All groups share one centre, and each spreads out both ways along 14 directions, with some noise.
(in the rows, 100 means zero)
Known rows, each followed by its group:
107 106 142  80  89  57 102 118  84 135 123  76  67 127 129  69  61  92  89 116
nuna
 59 119  84 103 130  86 102  88  97 114 147  75  91  88 145 102  69  88  98  64
nuna
 80 113  92  81  84 110 106  98 113 147  92  74 121 146 102  64 102  96  97  71
fuli
128 113 120 116 109  66  97  94 110 113  60  73  75 114  79  82  56  92  75 114
nuna
 81 110  67 111  79 107 109  91 117 112  93 128  95  90 114  85  83  88 128  94
piv
 81  93  93  85  94  75 104 128  76 109  87  54 105  96 110 101  56  76 102  92
nuna
103 110  98 107 117 129 106  73 101 117 137  90 105 117  75  88 121 136  77  95
piv
 84 107  86  81  73 138  91  90 132 121  94  79 110 122  77  31 109  74 121 113
piv
 98 106  89 125 102  85 102 118 150  70 120 140 100 125  82 106  75 127 112 110
nuna
129 132  63  58 102 110 116 125 116  99 128  97 105 133  87  87 106  57 150 111
nuna
151 133  94  90  97 105 116 108 122  63 116 120 100  76  71  85 102  80 123 110
nuna
 80 144 115  80  85 131  99 108 105 123  92  81 127 110 125  92 130  92  87 107
pom
 96 109  91  90 114 115 103 112  79  53  58  74 111 149 118 106 121 109 112  96
pom
 88  91  85  89 114  88 130 108  99  81  88  37  91 107 105  80 102  66  89  82
piv
130 116 118 101 107 102 105 106 127  82 116  96  89 122  89  89 126  99  91 102
piv
101 101 112 104 107  82 107  84  87  70  88 101 119 118 121  94  69 127 111 117
fuli
 85  75 104  69  80  86  82 102 117 111 132 125  85  98  82  84 112  96 140  58
fuli
125 102  94 118 102  98 102  47  93 106 140 128 112  85 111  60 130 126  81 104
piv
 89 126  89  94 121 106 123  53 124  98  79  73  71 113 100  55  63  84 112 117
nuna
111  97 127 122  99  85 127 102  96  74 126  76  73 103 106  70  85 112  90 108
piv
114 121 134 106  54  91 112 140  98 108 102 127 102  72 108  97  84 108  87 116
pom
112  89 127 132  91 118 108  68 100 143  86  84 107 109  98  90 137 104  66  97
fuli
130 127 119  82  98 118  80  75 130 140  95  81 115 125  95  65 126  63 108 101
fuli
 78  95 121 127 104  81  69  98 101 118 106  86  89  89  98 111  99 110  77 111
pom
103 112 113  87  82  53  75  67 112 124  94 143 116  76  95  89  60 101 135 102
pom
110 105 116  98  91  99  87 101  69  73 105 112 114  50  95  94  68 121  99 107
piv
 67  80  68 117 104 113 125  82  98 119 125  76  67 113  78  93 151 107  93  87
fuli
120 113 139  97 104  82  63  97  90  66  87  94 107 101 100  98 116 108 112  78
pom
 69 134 110  93 104  80  97  84 147 105 114 110  69 131 128  77  76  96 126 128
pom
 85 104 102 121 100 111  74  81 121 128  92  76 127 125 122 101 105  70 127 117
fuli
 63 117  93  85 101  93  71 117 105  90 124  85 130 100 119  75  56 104  96 119
fuli
 69 101  89 149 122 111  84  71 105  91 103  94 100  95 143 115 105 100  98 135
fuli
101 135 115  67 132 106  93  85 120  92 103  94 121 128 114 109 116 105  96  87
piv
 91 123 143 142  79  90  95  88 104  88 105  63 107  91 117  49  78 106  91  88
pom
 85 116 108 128  87 103 106  84 114  98  98 133  87 107 131  77  71 122 109  96
piv
 99 101 114 120 101  98  91 102 123  52  69  74  74 124  84  87 110  86 138  63
fuli
 97 109 102 126  96 120  98  68 108 136 137  93 108 103  97  77 134 115  83  66
piv
102 145  89 154  89  90 116 107 130  93 107  93 103 116 138  98  85  62 141  55
pom
141  86  89  86 109  75  72  71  88  99 108 122  97  98  76  93 121  97 115 105
nuna
103  70 106 113  81  68  85  97  91 113  98 109 129 116 110  92  49 105 127  63
pom
103 118 141  78  91 121  97  82  63  73  77  57 107 115 131  46 131 109  91 102
pom
114  95 107  72  97  69  93  96  55  84 104  66  99  82  85 100  87  82 152 114
fuli
130  85  56 114 137 105  93  75 105  86  83  91  85 147  74 106 115  90 116  89
pom
114 108  88  64 121 117 102  99  91  83 129  84 138  89 102 111 131  86 102 122
piv
101 114 115  86  82 102 105 124 110 109 129 104 116  84  97 114 120  85 119 103
nuna
 99 126 139  97 100 115 104  75 111  97  82  92 126 135 118  77 132 136  76  48
fuli
108  95 120 118  81  86  75 141  87  98  45  97  96 118 108 101  74  97  84  91
pom
113  97 128 125  70  90  81 127 125 113  85 110 120 125  92 126 116  80 138  80
nuna
119  89  94 139  82  64 101  60  74 110 134 124 106  68  98  61  98 138  81 122
piv
 57  95 113  81  94 105  83  73 119 112 104  70  91 119  94  73 126  92 136 105
fuli
103 129  95 119 106  94 106  75 126 118  92 136 107 121 132 104  96 106 100  87
nuna
 92 102 110  98  97  64  86  93 131 123  83 110 102 110  80 114  70  98 116 121
nuna
105 108 100 111  92  77  76  68 104 121  95 117 114 103  99  80 119 118  84 114
piv
105 106  86  68  93  88 112 107 122  98 105 131  89 110  89  90  81  92 136  80
fuli
137  97  87 130 107  58  92 104  90 117 111  66 107 119  78 104 122  81  91  78
piv
133 107  69 132 110  96 128  76  73 107  51  97  94  98 128 111  76  78  96  92
fuli
118 102 111 113 100 119  98 118 102  91 109  86  88  89  80 113 137  87  92  75
nuna
133 109 108 143  70 101 120 104 108 106 124  97 125  98  58  70  88 122  98 128
pom
 87 113 100 151 106  79  77  91 116 104 113  61 105  98 102  93  77  76 115  72
pom
113  90 112 118 116  92 101  91  82  84  90  87  81 119  91  91  76 125  90 110
piv
114  99 103 112 104 106  98 108 118  60 120 115  90 114  83  83 108 121  98  98
nuna
 92  99 108  87  98  82  78  91 102 115 121  63  98 113 100  81  87  61 160  91
nuna
 89 104  82  85  99  94 131  93 113 115 133  91  84 143  74  98 120 103 147 134
fuli
136 103  94 130 114 115  86 123 129 110  93 103  65 134  70 104 112  86  73 106
pom

New rows. What belongs after each?
 94 127  92 123 109  82  87  61 106 126 132  86 123 112 114  83  80  98 116 120
nuna
109  77 120  92 122  82  59  95  86 103  81  75  93 132  66  91 120 128  59 104
nuna
 77 117 114 125 108  68  68  96  97 121 154  64 129  85 108 101  71 104 103 100
nuna
125 112 125  90 136  84  81 107  96  79  93  74 122 148 104 125 124 114  77 128
piv
 81  92  87  86 114 101 126  82 109  85  90  84  58 147 109  51  70 112 105 123
nuna
108 128 137  97 113  86 104 127  94  52 114  85 120  70 111 118  90 112  76  79
piv
 70  95 116 101  91 112 123  93 117  53  90  94  82 108 103  52  68 130  99 114
nuna
 98 113  82  91 123  99 105  65  98 128 137  74 137 121  80  86 139 133  65 111
piv
125 109  99 132 110 110 103 106 100  95 126 117 105 116 112 127 109 102 114  92
piv
143  97  77  89 110 120 134  80 129  92 111 141 101 128  88  66  89 107 102  73
pom
113  79  66 134  95 130 129  73  89 107 127  97  86 103  87  60 101 105  98 101
piv
145 104 110 105 119 118 104 122  77  78 160  54 127 107  67 102 102 100 109  78
piv
103  85 101  84 122  90 109  73 107  86  80 105  45 120  92  70  88 113  76 108
nuna
128 133 126 124 106  96  67  91 146  85 100 133  89 123 133 104  97  64 157  94
fuli
108  64  97 100  95  83  81  74  96 104 103 125 100 114 118  57  90 115  91  50
fuli
 82 133 119 113  80  87  82  59 105 141 125  80 128 101 122  75 108  83 147 103
pom
101 127  84 109 114 107  95  92 137 125 122  97  94  84  85  95 102  69  96  94
pom
102 105  79 118  93  89 128 102 102  86 127  72 124  95 132  74 105  74 105  81
piv
148 117 104 131  79 107 114  77  84  99  53 110 120  96 118  80 114  90  93  91
nuna
123 138 102  91  99 101 122  81  90 124  67  81 104 100 108 116  92  62 133 130
fuli
104 121  81 121 125  82 114  86 116 111 118 115 105 124 140 148 131  88 107  70
piv
111 125 118  65 106 106  88 124  82 123 125  75 103 124 124  99 135  85  78  71
nuna
112 111  98 149  81  74 123  85 107  95 146 116 100  77 118  70 101 114  88  81
piv
121 101 136 123  98 105  96 100 107  98 110  56  82 176 103  58  91  95 126  89
piv
115  99  96 103  76  83  88  71  98 104  99 111 112  49 120  62 131  68  98  83
piv
135 106 111  91 107  90  69  85  92  86  78 114 104  85  84 103 117  99  99  77
pom
131  98 146  82  87 101  65 102  72  95 140 110  90  50  97 106  87  77 158 112
piv
 86  90 105 103  89 111 103  71  92 127 132  86  86  97  95  65 101 105 113 118
piv
101 100  65 101 133 107 116  43  90  83 117  91  67  94  99  59  88 105  97 119
nuna
138 111 154  70 120  90  70  88  75  72 117  95  91  93  77  94  74 123 117 118
piv
106  96  80 103  70 112 101  98 105 104 119 123  99  54 100  78 112  70 124 115
piv
 73 133 116 118 114 103 107  96  81  60  95  63  87 110 116  94 121 131  93  66
fuli
 72 109  96  69  98  69 112  77 106  95  73  93  82  82 119  73  76  84 105 106
piv
 81  91 103  78 100  81 108  69  91  95 122 124  97 128 123  74  88 147 115 100
fuli
 98 115 152 101  69  91  76 103  96 118  97 125 126  89 123  97 109 121  93  81
pom
 99 157 146 110  99 108  65 102 132  91 112  79 106 149 124  82 124  86 138  78
fuli
 96  81  94  72  96 122  95  84  73  95 106 116  85  44  84  96 101 100 104 152
piv
120 139 105 139 115  82  82 112  96 101 158  47 119 109  88  79  66  98  90 105
nuna
 89 105 112  84 100 116  71  55 106 131  97  82 126 141 131  71 145  88 110 116
piv
 92  81 135 104  88 110  86  89 133 103 103 102 118 118  87  86 125 115  98  85
fuli
126  99 107 122 108 111  87 113  69  77 126  76  99 109 101  77 122 117  67  78
nuna
125 128 143  88 116  90  52  86  96 105  82  99 102 143  82  96  68 126 123  81
piv
132 122 112 108  97  71  75 107 110 120  85 100 110 105 112 110  86  57 130  52
nuna
141  73  93 100 105  81  81  59  55  95  90  92  99  93 101  70  86  85 126 100
piv
113  94  69 116 126  97  97  65  89  90  99  82  87  80  90  91  95  79 112  80
nuna
112 108 101 102 100 107 125 125  97  80 147  86  83  85 101 108  76  75 145  87
piv
 88 128 121 107 106  91 121 112 119  80 123  84  96 112 143 106  77  84 129  68
piv
 80 106 120 115 102  95 101  99 128 107  88  81  80 120  98  97  84  99 100  95
nuna
 94 112 105 120 100  42 118  72 117 132 132  78  77 135 115  76 113 100 100 107
piv
 93  87  92 141 105  86 120  75  80 103 104  70 103 100 127  86 106 103  75  69
piv
 89  83 106  76 104 100  84 139  71 109 122  69 107 118  97 112 133 110  74  88
nuna
113  60 135 106  86  75  74  85  66  93 100 102 117  83 108  82  90 117  98  79
fuli
132  84 119 115 113 127  71  86  87 112 103  86  98 163 109 101 125  94 126 120
piv
